There are 9 hidden switches. A switch that is on adds its own fixed numbers to the row, and there is some noise. The rows also spread widely along 15 directions, which tell nothing about the answers.
(in the rows, 128 means zero)
Known rows, each followed by its switches (1 for on, 0 for off):
[116 142 125 103 121 148  63 108 130 184 129  90 142 143 150 133 164  91
 173  79 128 124 124 107 122 147 135] : 0 1 1 0 0 0 1 1 0
[145 157 139 101 127 172 120 124 114  90 120 140 105 111 132 124 178 123
 137 132 111 152 158 160 145 166 101] : 0 1 1 0 0 0 1 0 0
[138 101 132 139 147 195 118 115 115 151 141  65 138 185 121 110 150 104
 116  66 132 128 123 137 142 136 153] : 1 0 1 1 1 1 1 0 0
[107 143 132 101 140 208  88 114 135 106 172  91 114 122 140 119 144 155
 173  59 129 103 160 184 134 103 113] : 0 0 0 0 0 0 1 1 0
[114 149 168  88 120 201  96 130 127 149 124 136 130 147 105 114 125 139
 125  90 136 104 162 175 114 146 134] : 0 0 0 1 0 1 1 1 1
[147 189  79 128 104 145 119  59 116 142 144  63 152 154 189 109 149  75
 221 106 136 147 139  72 115 139 109] : 1 1 0 1 0 0 0 0 0
[ 58  95 100 116 125 108  91 123 159 187 156 153  95 149 155 176  76 130
 216 109  85 124 190 104  79 121 111] : 1 1 1 1 1 0 0 1 0
[ 95 162 112 100 104 206  96 144 151 142 179  52 153 149 131 127 140 132
 198  83 155 122  93 152 166  77 131] : 0 1 0 0 0 1 1 1 1
[133 122  79 155 147 165 120  88  95 102 195  54  97 158 169 157  84 111
 152 127 141 142 149 158 126 115 120] : 1 1 0 1 1 1 1 1 0
[128 143 157  81  94 164  95 158 157 198 116 146 161 158 105 120 128  99
 144 123 108 119 116 118 150 137 125] : 0 0 1 1 0 0 1 1 1
[148 141  71 127 103 175 130 147 139 137 178 142 161 126 170 102  84 175
 185 114 154 122 137 132 129  74 130] : 0 1 1 1 0 0 1 0 0
[110 169 110 123 132 187 114  88 113 154 118  58 117 149 121 124 180  94
 126  77 161 160 123 121 109 166 156] : 1 1 1 0 1 0 1 0 0
[ 97 106 101 135  98 169 101 153 106 178 124  67 178 157 196 174 133 137
 191 119 158 166 119 156 128 156 180] : 1 1 0 1 0 1 0 1 1
[174 155  80  78  85 167 122 150 135 156 155 115 148 162 143  92  86  79
 115 122 113 178 120  92 144 146 135] : 1 0 1 1 0 0 1 0 0
[163 166 110 163 116 139 106  71  97 180 111  83 167 149 145 143  76 110
 130 203 194 105 129 132 104 147 137] : 1 1 1 1 1 0 1 1 1
[163 134  83 130 123 175  74 117 132 158 184  84 184 131 174 110  98 163
 196 104 191  98 113 147 143  70 135] : 1 1 1 0 0 0 1 0 1
[142  90 127 128 158 121 120 131 145 176  90 129 150 116 127 119 153 135
 127 157 121 151 145 128 137 150 162] : 0 1 1 0 0 0 1 0 0
[ 77 131 119  98 116 189 110 158 149 169 163 152 119 146 149 140 130 159
 177  55 140 137 139 146 102 113 150] : 0 1 0 0 0 0 1 1 0
[106 179  97 122  86 181 116 138 117 130 150 123 161 116 174  90 159 160
 213  85 131  85 121 133 122 101 137] : 1 0 1 0 0 0 1 0 1
[ 75 135 122 141 139 166 138 109 145 147 144 104  85 128  77 159 114 130
 136 113 153  97 108 128 105  85 124] : 0 0 0 1 0 0 0 1 1
[179 115 125  96 133 125  72 101 146 130  98 124 129 114  86 133 104 125
 142 164 131 118 171 105 134 143  80] : 0 1 1 1 0 0 1 1 0
[183  60  72 136 142  94  80 104 132 159 145  82 161 146 157 134  75 122
 191 154 134 116 141  82 134 108 114] : 1 1 0 1 0 0 1 1 1
[ 73 175 112 153 131 133 103 102 121 196 113  77 142  84 147 158 123 132
 121 181 169 125 116 176 114 137 183] : 0 0 1 0 1 0 1 0 1
[157 127 108  94 109 159  76 129 146 143 143 158 149 129 133 148 110 173
 211  99 186 144 153 115 129 114  97] : 0 1 0 1 0 1 1 0 1
[105 143 149 127 109 151  79 126 114 134 148 136 125 125 143 156 139 133
 191 124 129  58 120 147 125 109  92] : 0 1 1 0 0 0 0 1 1
[138 143 157  98 152 134  93 128 159 163 152 155 122 113 103 103 148 101
 126 132 109 118 118 139 162 109 122] : 0 1 1 0 0 1 0 0 0
[147  80 139 114 135 111  78 145 124 154 114 121 136 119 132 135 117  98
 108 155  85 109 132 131 154 151 123] : 0 0 1 1 0 0 0 0 0
[135 153 107 130 118 154 137 110 100  87 118  92 114 115 122 106  87 126
 103 185 113  94 159 150 109 141 121] : 1 1 0 1 0 0 0 1 0
[135 136 122 107 130 157 113 116 146 149 170 144 110 152 140 146  81 115
 161 149 111 144 175 150 134 121  94] : 0 1 1 1 1 0 1 1 0

New rows. What belongs after each?
[107 139 174 131 131 188 118 104 120 146  89  63 134 161  84 130 180  90
 121 124 126  97 127 149 143 154 117] : 0 1 1 1 1 0 0 0 1
[111 144 143 151 101 122  87 133  94 141 128  88 174 127 183 132 158 102
 195 164  79  64 117 149 173 132 113] : 0 0 1 1 1 1 1 0 1
[132 161  45  90  99 155 128 118 146 129 138  30 155 123 148  93 104 107
 172 145 111 172 145 105 147 125 140] : 1 0 0 1 0 0 1 0 1
[118 130 165 106 122 148  83 111 130 154 126 134 136 163 132 127 133 112
 190 114  88  94 182 140 131 148  93] : 1 0 1 1 1 1 1 0 1
[123  76 134  92 160 102  47 124 125 153 146 165  93 106 143 156 115 132
 148 106 122 127 171 143 104 149 125] : 0 1 0 0 0 1 0 0 1
[ 84  95 138 107 129 143  62 149 137 187  99  78 145 122 125 166 109 135
 126 136 121 119 145 173 130 155 164] : 1 0 0 1 0 0 1 1 1
[ 96 129  94 105 131 174 120 145 148 169 165  66 124 131 122 140 110 106
 111 120 143 189 107 159 158 119 175] : 0 0 0 1 1 1 0 0 1
[124  94 121 124 157 108  78  95 133 116 137 102  87 122  93 153 111 120
 151 129 113  91 155 107 120 114  84] : 0 1 1 0 0 1 1 0 0
[130 104 102 129 137 135  78 102 137 157 147  65 167 127 186 150 131 132
 225 123 136 127 149 139 149 110 117] : 0 1 0 1 0 0 0 0 1
[108  69 102 142 185 138 121 125 148 149 165  66 116 120 130 130 147 121
 135 124 109 157 128 157 164 101 161] : 0 1 1 0 1 1 0 0 0
[ 90  84 151 157 158 113  93 117 137 192  98  73 159 139 145 159 155 126
 168 155 115 100 135 146 140 141 153] : 0 1 0 0 1 0 1 1 0
[151  91 141 127 132 184 115 106 103 191 111  69 180 211 158  96 140  88
 131  76 129 134 148 129 109 173 174] : 1 0 1 1 0 1 0 0 1
[125 167  92  81 100 177  78 129 158 130 190 126 134 110 144 125  85 160
 206  88 149 116 151 142 139  76  92] : 0 0 0 1 0 0 1 0 1
[112 149 118 122 110 163  79 105 123 177 109  13 205 154 188 117 153 103
 195 122 127 139 149 145 150 165 161] : 1 1 0 1 1 1 0 0 0
[145 179 135 123 139 173 128  85 143 145 135  92 175 117 166  79 122 141
 173 163 116 110 187 184 145 115 130] : 0 0 0 1 0 0 1 1 0
[ 98 113  98 108 114 138  57 117 162 157 123  52 150 125 108 171  62 155
 193 152 144 106 166 128 127 103 104] : 0 1 1 1 0 1 1 1 0
[120 139 122 126 150 152  95 114 137 128 176  92 126  99 148 125 148 117
 172 123 116 104 118 164 168  81 115] : 0 1 0 1 0 0 0 0 1
[124 156 124 130 115 130 142  84 143 147  76 103 156 139 119 123 159 131
 217 170 130 116 165  91 113 140  99] : 0 1 1 0 0 0 1 0 1
[ 98 126 122 120 138 189 128 102 120 163 138  47 129 179 147 126 133  92
 139 107 114 150 161 159 121 152 155] : 0 1 0 1 1 0 1 1 1
[166  71 123 108 132 131  62 123 115 165 120 100 137 163 119 142 117  95
 124 108 148 121 118  95 119 158 127] : 1 1 1 0 0 0 0 0 1
[ 84 118 125 137 142 143  99 121 143 159 153 132 100 119 115 153 111 140
 151  93 123  85 130 131 112  88 119] : 0 0 1 1 0 0 1 0 0
[119 196  80 103  88 150 105 104 168 153 151 110 158 114 137 119 117 147
 252 143 157 115 136  96 129  78  94] : 0 1 1 0 0 0 1 1 1
[107 149 112 160 110 166 147  93 103 156 103 113 150 151 176 162 125 154
 189 152 168 155 177 150  83 166 147] : 0 1 1 1 1 1 0 1 0
[141 162 112  79 100 113  66 137 156 191 124 129 185 118 169 110 135 116
 204 150 116 154 142 110 152 149 141] : 1 1 0 0 0 1 1 1 0
[115 164  81 145 139 119 100  65 123 179 142  72 151 116 169 113 145 110
 199 113 153 124 130  97 106 109 152] : 0 1 0 1 0 1 1 0 1
[151 102  80 100 142 141  92 149 125 158 164 102 116 118 127  96 111  95
  69 121 117 155 107 127 142 134 175] : 0 1 1 0 1 0 1 1 0
[137 133 113 136  91 179 150 111  93 108 103 117 151 165 154 115 101 165
 179 154 141  95 189 143  78 163 117] : 1 0 1 0 1 0 0 1 1
[107 142 166 142 148 170 175 120 140 148 121 160 114 147  87 111 139 137
 124 136 124 105 139 152 122 112 135] : 0 0 0 1 0 1 1 0 1
[146 123 116  82 107 158 113 129 126 170 116 149 146 159 155 121  71 132
 137 141 124 172 207 145  96 177 143] : 0 0 1 1 0 1 1 0 1
[127 111 157 105 161 109 117 129 156 187 144 181 115 122 140 115 126 101
 126 161  74 144 160 152 141 147 143] : 0 0 0 0 1 0 0 1 0
[117 136 167 122 157 213 111  91 123 131 126  94 121 143 106 106 165 130
 137  87 130  92 166 187 119 128 125] : 1 1 1 1 0 0 0 1 1
[134 134 144 108 123 125  89 104 136 188  93 127 176 136 151 116 127 134
 179 161 126 127 187 139 119 168 138] : 0 0 1 0 1 1 1 0 1
[114 121 129 106 100 145  76 149 145 148 116  88 159 129 142 157 150 115
 197 146  99 125 133 133 176 140 101] : 0 1 1 1 1 0 0 1 0
[ 90 201 110  92 102 123  45 124 140 139 147 110 149  58 159 100 144 132
 202 135 102  82 136 144 144 107 123] : 1 1 1 0 0 1 0 0 0
[174 166 155 129 145 173  88  81 114 139 148  91 148 141 124 109 103 113
 110 149 170  90 138 171 136 121 118] : 0 1 1 0 0 1 1 0 0
[ 96 147 125  94 109 156 108 155 162 142 130 139 119 105  99 150 102 158
 155 162 127 129 145 161 142 116 115] : 1 0 1 0 0 0 1 0 1
[146 187 163 145 129 196 138  59 127 155 120  84 130 177  81 136  91 101
 104 162 175  97 143 149 115 133 101] : 0 0 1 1 1 0 1 1 0
[ 80 137  97 126  85 167 110 152 113 129 131  79 135 136 133 152  91 153
 154 131 152  92 116 140 110 128 137] : 1 0 0 0 1 0 0 0 1
[150 138  98 107 100 150 121  90 156 136  93  77 161 165 112 143  78 139
 213 188 143 144 205 102 124 147  73] : 1 1 1 1 1 0 1 0 1
[131 202 141 107  93 126  90 112 134 184 113 143 168 127 159 138 148 106
 190 160 151 139 123 114 132 157 127] : 0 1 0 0 0 1 1 1 0
[183 134 135 122 148 179 129  83 141 138 131  48 177 159 117  80 122 102
 146 165 132 124 155 152 167 112 118] : 0 1 1 1 0 1 0 0 1
[169 119  71 148 135 167 154  97 124 135 142  54 166 158 142 107 122 139
 170 135 189 157 117 109 132 103 150] : 0 1 0 0 0 1 1 0 1
[103 148 146  90  83 171  68 141 123 211 137 106 176 189 197 143 103  95
 178  99 101 141 164 153 118 176 151] : 1 0 1 1 0 1 1 1 0
[ 88 185 131 124  92 143  58 108 120 144 147  75 151 112 165 167 127 112
 213 159 130  89 133 163 152 120  93] : 0 1 1 1 1 1 0 0 1
[ 98 186 178 142 136 157 148  76 116 144 137 163 102 157 137 141 152 114
 182 125 131  98 156 151  98 133 102] : 0 0 0 0 0 1 1 0 1
[106 149 111 140 108 108 119 103 111 154  95  84 140 137 150 138 145  95
 169 159 105 125 134  95 112 165 135] : 1 0 1 0 0 1 1 0 0
[102 108 115 162 151 173 107 138 123 155 147  65 157 115 158 127 151 150
 143 106 136  96 105 176 155  89 168] : 0 1 1 1 0 0 1 0 0
[ 98 144 123 138 137 116  88 122 101 151 148 132  96  87 132 146 111 105
 100 153 117  95 111 157 117 127 148] : 1 0 1 1 0 1 0 0 1
[135 169 119  97  65 187  85 153 113 124 141  79 175 150 166 106 154 105
 188 108 113  98 101 126 157 138 114] : 1 1 1 0 0 0 0 1 0
[ 61 148 157 123 106 158  79 153 115 150 114  82 129 112 123 160 138 110
 124 150 102  73 107 182 145 135 135] : 1 1 1 1 0 0 0 0 1
[ 85 162 154  91  85 144  87 122 134 155  65 104 140 121 117 170 163 117
 186 160 119 125 155 131 118 185 105] : 0 0 1 0 0 0 0 1 1
[126 185  85 135  87 174 116 105  90 162 169 113 162 154 223 115 109 129
 201 117 156 117 139 143  89 129 151] : 1 1 1 0 0 0 1 1 1
[110 133 133  99 107 163 137 127 126 155 116 121 119 179 123 135 147  84
 158 107 102 165 141 106 114 171 130] : 1 0 0 1 0 1 0 1 1
[ 96 124 113 145 105 148  92 118 104 125 137  99 136 140 173 184 115 152
 221 141 137 111 167 155 124 131  98] : 0 1 1 1 1 1 1 0 1
[130 155 164  89 138 191 102 110 149 106 145 105 131 124 106  87 130 142
 162 130 104  75 175 189 147 110  95] : 1 0 0 0 0 0 0 1 1
[129 159 156 114  96 196  98 108  92 135 102  69 158 172 165 146 155  97
 166 136 114 130 166 177 139 197 113] : 1 0 1 1 1 0 1 1 1
[183 149 104 150 119 138 101  70 107 141 147  57 162 170 154 130 104  87
 180 163 164  96 111  97 134 116  92] : 1 1 1 0 0 0 1 0 1
[ 99 181 111 163 133 143 140 100 121 144 178  96 127 120 180 140 122 118
 175 168 132 108 111 163 134  90 134] : 0 1 0 0 0 0 1 1 0
